The same things were measured in two ways. Each way mixes the same 8 hidden numbers, adds some noise and spreads widely along 5 directions of its own, which tell nothing about the thing.
Some things both ways: the first way, then the second way.
20	9	1	2	-7	-3	4	1	-15	-5	4	2	-9	7	4	-11	2	-13	0	-7	-11	13	-14	7	-4
27	-9	16	-13	19	-12	-35	13	15	26	-10	32	-29	-21

27	15	-31	-19	23	-17	28	-17	-11	10	-18	11	11	3	30	-1	41	-17	-4	4	-28	-19	19	31	-3
36	-58	-18	19	11	30	14	-23	6	43	0	2	-10	-67

-28	-10	6	21	-7	0	-2	-1	9	-4	-11	-10	-2	-3	-24	-12	-12	5	-5	-4	19	10	15	-36	-2
13	15	7	15	-16	-4	31	-28	-5	16	15	4	24	-16

16	-6	-4	-8	-3	-1	-4	4	15	10	-2	-9	-17	8	7	6	18	6	11	7	1	-10	7	34	11
-20	-4	-10	-37	18	28	28	-16	7	-2	-5	8	-16	23

-26	6	-25	8	11	-5	17	-4	-13	17	0	4	1	23	-8	-8	-2	-22	16	7	-7	-15	0	19	-15
16	-2	-1	-39	37	2	-2	-24	-1	35	4	0	-5	-24

3	3	-28	1	-31	1	-9	-7	-8	14	-10	-18	6	6	13	1	-17	-6	-7	2	-17	0	-17	4	-5
12	15	0	-25	18	-9	6	-48	9	22	1	-11	-8	6

21	5	21	-11	17	-2	-11	-6	8	-3	10	-5	1	-23	12	18	4	24	-10	6	-1	11	-12	19	-4
-9	-12	-2	-17	8	19	15	15	-22	9	29	10	7	5

14	7	-12	-27	3	7	-8	-3	2	3	19	6	26	-12	15	8	4	1	-13	4	-6	-9	-4	10	-9
12	-10	-3	17	17	-2	-2	-19	-2	31	6	-5	-5	-41

-6	-3	3	3	7	-11	6	-3	9	6	3	-4	-7	-1	-9	-8	13	1	-4	4	16	-1	6	2	-8
0	0	4	-5	0	19	16	-23	2	15	7	15	11	-16

-42	-1	-1	4	6	-7	9	6	0	7	21	4	6	6	-36	-9	-9	-12	10	8	29	-7	11	-17	-24
9	12	13	13	11	-15	-22	-3	-3	5	8	10	8	-5

2	1	7	6	-19	-4	-7	-2	8	-12	-1	-6	3	-2	-18	-16	-5	0	-21	-6	17	25	-13	-22	-20
34	4	4	-43	4	-22	-11	11	-16	32	-5	11	-18	30

5	-5	10	-4	-4	23	-31	4	3	0	9	1	3	-6	14	18	-21	19	4	-1	-11	3	-23	2	28
-7	31	19	-19	5	-11	2	16	-13	14	9	34	2	15

12	17	13	-2	-3	-8	-3	-11	6	13	10	-5	4	-19	4	10	-6	3	-5	16	-1	26	-20	-6	-3
29	3	6	-12	17	-12	-22	-24	6	21	11	-7	-1	-26

-3	3	11	-1	11	-2	7	5	-11	-14	0	9	0	2	-9	0	1	-1	5	-4	4	2	1	-9	-2
19	-8	15	7	12	-31	-42	28	0	11	-5	14	-38	-2

-28	3	-19	-23	-5	9	6	7	5	0	7	21	29	15	-14	15	-8	-14	12	15	7	-21	8	-6	-11
10	5	-14	6	0	1	3	-2	-11	2	3	-15	19	19

3	6	-14	-2	2	-3	9	-5	1	13	3	-4	7	-6	10	6	-5	-12	0	7	-16	-3	5	20	-14
5	-8	1	-7	7	18	25	-6	1	12	16	20	9	-8

2	2	-15	-10	-20	4	11	9	-13	-1	2	14	7	9	16	6	-8	-20	2	-5	-11	-13	-12	-4	4
34	-1	-12	6	31	-7	14	-5	8	30	3	-4	15	-25

-24	-10	-15	9	4	6	1	-2	12	25	9	-5	6	-7	5	2	-10	-5	7	7	-3	-14	18	-1	8
-10	15	-22	14	12	9	58	3	-27	14	17	-11	34	0

-19	-10	4	-11	-4	11	2	17	16	-3	13	11	8	2	-14	13	-9	-4	16	6	13	-15	21	-3	-1
6	6	-3	12	10	-4	24	15	-3	0	13	11	5	6

24	-6	17	1	-12	-8	-7	5	-2	-9	1	-16	-18	-17	15	0	3	17	-17	-13	6	9	-13	-2	3
-17	-3	-34	-8	31	14	52	-6	-19	-1	13	-43	12	13

19	6	-4	-12	-1	14	-23	0	-7	5	15	-3	10	-8	9	1	-5	4	8	3	-15	7	2	-1	20
-4	6	26	12	-10	-3	-18	-4	6	-6	-16	47	-17	7

-10	2	-7	14	14	-6	7	-15	0	11	-19	-4	-5	5	11	7	1	5	-1	4	-11	-2	-16	21	-2
-5	4	2	-7	-5	13	2	2	-12	26	20	1	9	-23

28	-10	11	1	-11	8	-23	7	10	-15	6	-13	-6	-15	-6	-21	8	12	-14	-17	7	18	21	-12	9
-16	-17	-22	24	-10	15	39	11	-18	-8	-11	-10	-4	10

26	12	-13	-10	5	-4	12	-3	-21	-1	-6	4	7	-5	31	8	5	-11	-1	-5	-32	-8	-2	21	-1
24	-31	2	-17	24	3	8	10	0	22	3	28	-22	-3

Other things, the second way, with their names:
<104>: -6	-3	13	3	-39	25	-4	40	-20	-4	4	43	15	18
<218>: 30	-19	-4	-35	37	5	29	-41	8	33	-7	2	-5	-14
<102>: -7	24	11	26	-3	-43	-40	1	-5	-12	-17	-6	-33	22
<166>: 14	-5	-16	-2	8	-3	16	29	-14	2	5	-12	4	10
<156>: -7	12	2	2	-9	2	-9	1	7	-3	-8	12	-9	12
<38>: -8	-3	-12	-7	17	3	-4	-36	-6	2	-18	-20	-10	14
<117>: 12	15	35	-10	-8	-12	-22	-1	5	18	2	50	-8	2
<442>: -2	1	-6	14	2	2	-11	4	-10	12	13	-13	4	-23
<450>: -29	3	6	0	8	-9	-11	29	-17	-20	-29	20	-37	32
<382>: 7	-14	2	-9	1	21	11	8	-13	10	10	30	13	11
<171>: -16	12	-32	31	26	-35	12	11	-32	-2	-14	-62	-14	11
<4>: -40	12	9	47	-15	-4	-2	-5	-11	-30	-1	3	-8	18
<56>: -13	-4	-4	42	-7	13	19	4	-9	-24	5	21	8	35
<369>: -12	7	-3	10	-17	12	-40	19	-23	5	8	-9	13	-23
<245>: 24	-9	-6	11	-15	23	1	3	-8	12	31	3	40	-11
<362>: -11	-1	-19	-37	21	33	52	-23	-5	-12	-1	-23	35	13
<163>: -1	17	8	14	3	-15	-2	-20	6	22	5	6	-16	-21
<343>: 23	-18	-11	32	24	-6	44	-12	9	22	3	-1	-3	-41
<66>: -1	1	6	-13	-14	6	3	6	-7	19	-9	28	-18	3
<30>: 23	-25	8	7	9	-2	-21	59	-22	21	29	32	-3	-20
<487>: -6	-2	-14	18	-22	31	-9	-7	-5	16	-4	-7	17	-30
<201>: 9	3	-3	5	8	3	5	-5	17	9	-26	16	-4	-14
<164>: 3	1	-4	13	-21	-3	-40	-28	-1	-7	-8	-31	-3	4
<45>: -13	9	15	21	-26	12	-23	0	0	-21	-23	36	8	21
<33>: 4	11	34	-27	14	-3	-27	-41	14	35	-1	40	-16	-36
<410>: 4	-13	-8	0	11	9	19	2	-13	15	13	-2	7	-14
<24>: -9	15	16	26	-11	-9	2	3	20	-21	-23	30	-18	11
<173>: 11	7	1	-23	14	10	15	-8	0	7	10	9	20	6
<106>: -2	-5	3	25	-4	13	16	41	-9	1	8	32	10	-15
<242>: -9	-24	-16	35	35	16	41	16	-1	2	9	16	-8	-12
<84>: 29	3	12	-27	1	-5	11	-11	5	41	3	28	-6	-12
<145>: 1	-3	12	22	-12	11	11	-31	7	5	11	17	10	-18
<196>: 0	-15	-15	25	4	15	39	13	5	-9	0	3	-2	-7
<279>: -1	-17	3	-5	4	17	-24	-39	5	11	-7	-8	-7	-29
<466>: -8	-5	-22	33	7	32	24	-10	14	-27	-16	-10	36	-1
<402>: 2	-9	2	-16	12	3	15	-5	-2	2	-9	4	-1	2
<209>: 15	-9	24	20	10	10	9	15	19	18	-9	73	6	-32
<341>: 4	-31	-15	25	-10	16	-21	32	-18	25	19	-10	-13	-44
<172>: 19	3	-9	-1	11	-1	-12	-15	0	29	5	-10	4	-27

Some of these things the first way, each followed by its name:
1	11	-11	-4	20	-3	1	-14	-5	20	1	1	4	1	19	11	7	3	5	10	-15	-9	-18	24	8
<33>
25	5	19	-12	11	-7	-7	-5	4	1	3	-1	-7	-17	13	11	19	21	-3	5	4	8	-6	-1	20
<382>
-24	0	5	23	19	-5	8	-8	2	1	-14	2	-10	13	-24	-10	4	-3	16	3	6	8	15	-3	0
<104>
-4	15	-10	-5	11	-4	21	-7	7	27	19	9	14	-7	6	11	-5	-27	14	23	-16	0	3	20	-15
<362>
22	0	4	-16	4	23	-27	10	0	-5	36	6	16	-13	-1	-7	-8	1	0	-6	-8	7	7	8	2
<450>
-5	-15	9	30	-10	-11	-9	-4	0	3	-20	-29	-33	0	-2	-18	4	19	-8	-15	15	7	-5	-12	15
<163>
1	-4	-11	-18	-4	15	-8	4	-4	1	20	12	30	-16	21	6	-12	-4	-15	-7	-10	-17	-2	-12	3
<171>
2	-1	-2	15	-11	-2	-3	3	-24	-18	-1	-13	-3	5	-11	-24	-13	-7	-16	-20	0	11	-7	-5	-28
<410>
5	-6	12	3	-17	2	-4	3	15	-16	-4	2	-2	0	-15	-12	1	2	-17	-9	18	15	-6	-15	-10
<84>
14	10	-16	-16	-6	-16	34	0	-5	24	12	15	2	-1	28	7	15	-30	5	11	-13	-14	-4	12	0
<466>
4	-1	-15	0	-12	0	15	3	0	13	6	4	6	-5	18	-3	-5	-23	-2	-2	-15	-7	4	3	-3
<24>
-21	7	-10	-8	-4	-9	8	-5	-9	-12	-16	7	11	25	-25	-3	6	-3	-5	4	21	-7	-9	-13	-19
<164>
12	0	2	-16	12	7	8	3	33	18	13	11	9	-17	12	21	11	-6	18	21	-12	-6	39	19	17
<196>
27	7	-9	-6	-19	-2	-3	2	-18	-8	0	-4	2	0	13	-11	1	-10	-11	-12	-11	8	-10	-2	-3
<218>
3	-6	2	3	-21	12	-23	10	4	-9	1	-9	-10	15	-19	-8	-8	4	8	-5	10	11	-2	-5	8
<156>
-9	13	-29	-8	15	-7	10	-7	-30	1	-16	7	7	28	1	-3	11	-11	9	3	-12	-19	-5	21	-9
<279>
9	6	5	7	-22	9	-17	5	-13	-5	-1	-9	-9	6	0	2	-23	0	9	-2	-11	22	-21	-6	10
<173>
14	1	9	-1	17	-5	-4	-6	1	-19	-11	-1	-5	2	-8	-6	19	14	-12	-8	5	8	-2	17	-14
<341>
1	-16	-5	1	-1	-6	5	21	-3	1	19	-12	-15	-2	-9	-18	10	-7	9	-10	13	-20	38	10	-7
<242>
